All groups share one centre, and each spreads out both ways along 9 directions, with some noise.
Known rows, each followed by its group:
[ 23   2   4  31  -5 -31  29  -5  -1  -1  14  -7  13  -3 -22 -58  15  -7
 -14  -5  11] => k_809
[  3  17 -21  24   1 -13  -3 -11 -22  14   3 -24  24 -11  -2 -47  27 -10
 -28   7  24] => k_174
[  7 -17   3  22   5  -7   6  13  16  -2  19   3  16  10  21 -20   0   5
  13  -6   2] => k_15
[ -8  21 -29  -3   7   7 -25  -7 -38  -5  14   6   3  39  44   7  14  -8
  -4   5   3] => k_15
[ -1  -7 -13  -5  31  18  -1  48  32  11  14 -22  21   6   7 -36  -9 -11
  41  -5   7] => k_174
[ -6 -21 -12   0 -11  27  -6  -2  34  -1 -15   5   6  30  23 -22  -4  18
   0  -6  -9] => k_809
[  3 -11  44 -16 -36 -33  -9  -6  22   4  36  32 -33   8  -6  25  25  25
  -2 -11  49] => k_15
[  4   2 -25 -23   9  -8 -21  18 -15  18  -3  16   9  28  19  15   5  -3
 -11  12 -14] => k_15
[  5  41  -4   7  41   6   3 -17 -28 -30  33  10 -23  -9 -29  -2   7  -2
 -13  23   9] => k_174
[  0 -25  -3  -2  22  14 -17  24  12  14   8  14   7  -3  25   2  11  17
   0   9  10] => k_577
[ 15 -18  14  -4  -3 -11  16   9  11  16  -5  -4  11   9 -13 -25   8  -3
  -2 -18   2] => k_174
[  0 -33   6   4   1  14 -18   4  14  -1  20  46 -16   5  34  20  12  37
 -13  17  14] => k_577
[ 19   0  22  26  37   1 -12 -25 -22  -2  39  15   8 -18  -1  -3  28  -1
 -45 -12  26] => k_174
[  4 -16 -41 -30  19  16   5  36 -12  16 -25  19 -15  14   0  10 -10  -3
 -19  35 -20] => k_809
[-22 -21 -46 -16  -9  24 -34   8  -5  34 -33  -1  -7  -8  21  22   7  16
 -45  42  17] => k_174
[  0  -3 -41   5  14  18   6   7  -2 -19 -12  24 -12  28  11  16 -33  11
 -13  35 -45] => k_577
[ 15  25 -11  25  33  -4  17   2 -16 -16  27  -3   8   2 -10 -38   1 -12
   2  10  -3] => k_809
[  0  25 -18 -14  28   3  -6   9 -30  -6  10  -3   5  33  12   1   0 -22
  18  -1 -19] => k_15
[ 22 -49  21  11  24  -3  24  29  42 -12  24  47   2  12  11   8 -22  31
  23   0 -38] => k_577
[ -7  15   3  -6  16  -2 -13   1 -17 -11  29   8 -12  17  18  29   1   0
  20   0   4] => k_577
[ 16 -12  14  11  32  -2   3   9  11  26   9  -9  11 -46 -40 -14  13   0
 -35   0  23] => k_174
[-21  -9  -5   0 -31  14 -29 -25  12   6  -9   0  -4  18  31  11  13  25
 -16  -3  16] => k_809
[ -6  -3  22  39 -24 -29   3 -16  19 -20  41  15 -21 -16   7  33  -8  27
  -3  11  27] => k_577
[-11  14  -2  -5   8   5 -13 -13  -8 -11   9   6 -22  -2  -6  33  -4  13
  -3  17   2] => k_809
[ 19  31 -12 -34  16  -8 -13  11 -12   8  14  14  -3  28 -17 -40  31 -15
 -12   2  24] => k_15
[  8   7   0 -11   9   7  10   3  -2 -17  14  21 -29  19 -10  -6   0   6
   0   9   6] => k_809
[ -5  -2 -37 -28  15   0  -6  24 -29  39 -37 -24  27  18   7  -2   2 -22
  -7   4 -32] => k_577
[ 22  -5 -12 -23   6 -28 -14  17   5   7  19  62  -8  32   9  26   4  18
 -24  22 -16] => k_15
[  2   1  -9  10   6  -4   6  14  -4 -10  18   1  13  38  32 -14  -8  -6
  29 -10 -14] => k_174
[ 15  -6   1  20  26   7  20   7  23 -33  30  35 -12  14   7  -1 -25  20
  16  15 -22] => k_15
[  0  -3   8  16  16   2 -14   8  -4 -19  51  15  15  44  64  13   0   2
  38 -25   0] => k_174
[ 20  22   0  -2  49   5  13   5 -13  -7  16   6  -6 -20 -40 -35  16  -2
  -7  16   0] => k_577
[ -2  17 -28 -10  28  19 -16  11  -5   8   2  -1  -4  -5  -6 -20  12  -2
 -17  26  19] => k_15
[-11  19 -29   3  -2  12  -6  -1  -3  -3  -5 -15  -7   9  -1 -12  -5  -7
 -13  19  15] => k_577
[-10  -4   6 -31   5  13 -10  20  13   4  10   5 -25  18   1  15   0   2
  22  -3  19] => k_809
[-12 -11  -5   1 -25   4 -23 -19  -8   3   3  24 -17  11  33  29  16  24
 -32  15  26] => k_174
[ 23 -37  -2   3   8 -20  26  46  12   9  15  27  -6   2   0 -11  -6   4
  -1  17   3] => k_809
[  2  21  23  31 -12 -22  12 -12  12 -27  47 -10  -9   5  -5 -16  -2  -2
  26 -15  34] => k_577
[  5   3  16  30 -16 -23   0 -15  -3  -3  30  -8  13   6  16 -30  23   4
  -2 -19  31] => k_809
[ -1  29   7   4   8  -6  -7  -8 -17  -9  30  -6 -11   1   0  -6  17  -5
   6   0  29] => k_174
[-19  -3  -8   9  -7  42  -2 -10   1 -17   0 -21 -16  21  29 -26   5   1
  13 -10  24] => k_15
[-10   4 -15 -30  37  27  -3  40  22   9  -8 -16 -14 -14 -29  13 -21  -5
  23  19   0] => k_577
[ -2   8  -9 -15   3  -6   1   1 -13  10 -13  -6  -7   0 -16  12  -1  -1
  -8   9  -5] => k_809
[ -2 -11   8   0 -10 -36 -32  23   0  39  23  -7  32  -3  31  14  26  -2
   2 -14  33] => k_15

New rows, each followed by its group:
[ -1  20  -4  -4  18  12   2  -4   6 -22  19   7 -31  -8 -27   0  -5   7
   0  24  16] => k_577
[ -6 -12 -16   9 -15   5  -7   4   7  -2   5   7  -3  26  29   1  -5   8
  -3   5   3] => k_577
[-16   7   0  14 -12  -6 -18  -2   0 -16  35   4 -10  21  41  42 -10   6
  21   1  14] => k_577
[ 10 -14 -38  -4  31   7   5  46  -7  27  -9  -3  12  -4   2 -28   3 -16
 -15  29   2] => k_809
[ -8   5   6   0   3   5  -8  15  20 -12  29   2 -15   6   6  -8   3  11
  27   7  31] => k_174
[ 18  16 -32  15  26 -11  16   9 -32   2   9   6  -4 -12 -19 -37  15 -14
 -39  38  13] => k_809
[  7   0  -1 -18  16  -4  -4  14  12  -8  16  38 -28   1 -15  42 -14  19
  -2  26 -10] => k_15
[-10   0 -39   5  32  24 -16  23   4   6   1  -5   5 -11  12   0 -10   5
  -7  35  -1] => k_174
[ -2  -3  -8 -14 -18 -21  15  21   7  12 -16 -21   9  24  -3 -16  -8  -8
  29  -5 -12] => k_174
[-17  19  10 -30 -14   3 -19 -14 -13   0   5  -3 -23  24   3  27  12   2
  10  -9  17] => k_809
[  3  15 -17  23   7 -25   5  -6 -18  24 -13 -44  38 -27 -21 -38  17 -15
 -25   3   4] => k_809
[-25 -12 -16 -18 -48  -8  -6  -6  13  -1 -22  27 -54   4   4  55 -14  40
 -13  50   7] => k_174
[  0  12  10   3  28   1   5  16  19 -20  34   9 -19 -14 -20  11 -16  11
  25  17  10] => k_174
[ -9  24 -33 -13 -29   5   7 -32 -25 -14 -26  20 -49  16 -24  -4   9  17
 -47  47   5] => k_174
[-13  11 -28  32  13  -1  -6   7   8 -12  20  -7   1  -9  16  29 -33   3
   5  31  -6] => k_577
[-18  -7   5 -14 -44 -29 -10  -5  -5  20 -10  -3 -22  -6  -2  41   9  17
 -10  16  22] => k_174
[ 15 -23   6  34  16   2  12   1  28 -26  33  46 -14  -2  13   1 -14  34
  -6  23  -6] => k_577
[-26  10  10  15  -6  15 -35 -29  11 -22  30  10 -13  10  35  46  -2  31
  13  -1  13] => k_809
[ 11  15  28 -15  33  15   8  10  22 -27  45  16 -35  -3 -31 -14   3   7
  31   0  28] => k_577
[ 12 -10   1   4  21   1  -6   0 -17  18   5  -1  21   1   4 -11  18  -9
 -28 -15   6] => k_174
[  6  29 -33   2  15  -8  -4 -10 -40  -8   8  12   4  27  10 -10  11  -7
 -24  18 -11] => k_15
[  2   8  20  -9  37 -20  -4  19 -13   7  32  -3   5 -20 -14  26   5  -2
  26  -2   1] => k_577
[ -1   0 -17  -8  43  40 -19  15   8  -2  16  15 -12 -11   4 -20  15  14
  -9  28  23] => k_577
[  7  -9  -7 -12  35  23 -15  40  39  -6  31  34 -13   8   8  -2  -7  18
  15  21  15] => k_15
[ -6  19 -19  18 -16  14  -7 -20  -4 -15  12  -6  -8  26  20 -42  13   1
 -19   5  37] => k_577
[ -2  27  11 -42  -4 -11  19  -5 -14  -8  -9  -7 -39  19 -52  20 -10 -13
  13   0  -4] => k_577
[-13   1 -12  -3 -20  11  -1  -1  19 -20   6   9 -28  33  11  23 -25  10
  10  10   3] => k_577
[ 23 -16  26  34  17   3   8 -20  10 -39  53  68 -26   1  16 -17  19  47
 -14  15  16] => k_577
[  6  -5  -2  -7  30  16  -1  19   9   6   8  -3   7   7  -4 -21   4  -6
   6  -8   6] => k_174
[ -1 -12 -11  26  -8  24  21 -21  14 -21 -10   6 -24  -7  -7 -22  -7  22
 -26  25   2] => k_15
[ 11 -16   7 -19  13  -6  18  20  10   5  -8   6  -3  17 -21   7 -15   0
   8  -5 -29] => k_174
[ -3  -3 -35  28  26  16  36   1 -12  -6 -38 -31  11 -14 -20 -22 -32  -8
  -8  25 -50] => k_15
[-13  -9 -26 -14 -12   7  -5  20  12  30 -31 -29   4  -2 -10 -10  -1  -7
 -14  11  12] => k_577
[  2 -13  20  -5 -23 -24   8 -10   3   4   2  18 -24  -6 -15  24   6  20
 -15   6   9] => k_577
[ -9  23 -36   0 -17 -12   7 -14 -22 -10 -14   5 -24  12  -5   1  -4   9
 -13  43  -8] => k_174
[ 19  -7  -3  64   9 -27   4 -19 -12  -5  34  15  31 -18  27 -40  28  19
 -34  10  12] => k_577
[-13 -24 -10 -16 -31  13 -10   7  19   3  -9  19 -25  31  28  14   0  26
  -3  14  11] => k_174
[  5 -13 -17   5  11   4  12  11   9   4 -10  16 -16 -15 -23  -8  -3  14
 -33  37   5] => k_809
[ -8   0  -1  25 -15 -14  -4  -3  12  -2  21 -12  -2 -10   9   1  -1   7
  -5   8  27] => k_577
[ -7  21 -33  15  19  11 -11 -12 -17   3 -12 -16  20   3   5 -18   2  -3
 -20  14 -15] => k_809
[ -3 -14   4   3   0 -32  -3  26  -3  37  12 -19  18 -31  -5  16  12  -8
  -3   4  23] => k_809
[  5  19 -30  -4 -29 -11  22 -24 -26  -8 -25   6 -15  40  -7 -34   7  -2
 -24  15 -16] => k_174
[ -2   3 -15  27  16   7   3   8  17 -11  16   2  -5 -18  -4  -6 -12  12
  -8  30  10] => k_577
[ 11 -19   0 -18 -15 -28  10  -4 -31  24 -22  13  15  32  11   6  17   3
 -18 -11 -32] => k_577
[  5  17 -18   3  23 -11  -3  17 -29  20  12 -19   5 -22 -16 -31  26 -22
 -19  21  35] => k_809
[  7  -9  -2   3  -1   3  15  16  24 -12   8   1  -1  31   7 -20 -16   0
  21 -11  -7] => k_577
[-10  14 -10 -20  31   7   5  20 -13   3  -8 -25  -3   0 -20  20 -18 -18
  27   5 -23] => k_15
[ 15 -13 -57  54  40  16  17  11  17   1 -22  -3  41 -26  -2 -58 -18  10
 -46  46 -42] => k_809
[-16  29 -34  20  25  -1 -15  24  -5  -4  29 -27  15  -7  25 -20  -2  -7
  35  24  12] => k_174
[ -1 -15   6  21  15   7  15  11  26  -5   8 -10  -6 -27 -16  -2 -19  12
  14   9   4] => k_15
[ 18 -23  -9  24 -11 -24  11  22  -2  25  16   6   5 -13   9 -58  35  -5
 -36  15  53] => k_809
[-28 -25  -3  -2  -5  26 -23  18  19  14   3 -16  -3  -3  35  24  -2  11
  20  -2  25] => k_15
[-17  25 -12  -8  20   0 -15  16  -8   5  14 -29  -2  -7  -5  17  -7 -16
  20   9  16] => k_577
[-25  44  15   6 -17   9 -34 -62 -21 -37  28  -1 -17  33  27  19  16  14
  11 -19  18] => k_809
[-11   6 -22  32 -13 -12  -1   1  10 -11  21   3  -5  -8  22  -7  -3  21
   6  37  15] => k_174
[  8   3  -2  39  30  -7   4  18   9 -24  55   3  30  22  44 -21 -13  -3
  48 -14 -12] => k_174
[ 17 -22 -18   0  12   0  18  30   7   5   3  25  -9   5  -3 -13  -6   7
 -15  29   0] => k_809
[  2 -21 -55 -13  40  33   0  40   0   2 -16  39 -22   7  11  26 -28  11
 -22  62 -32] => k_809
[-19 -24 -12 -18  -8  10 -12  47  36  10   8  -5   4  31  44  10 -17  10
  54  -3   1] => k_174
[ -1  21   2 -21 -15 -25  14  -9 -20   5 -16  -6 -24   0 -38  13   6  -3
 -11  12  -2] => k_174
[  1  22  -9 -31 -31 -13  13 -27 -36   4 -33   0 -30  29 -32  -8  15  -8
 -35   4  -1] => k_577
[ -5  21 -24   2  -4   0  -4  -9 -26 -10   7   3  -4  32  22 -11   8  -3
   0   9   0] => k_174
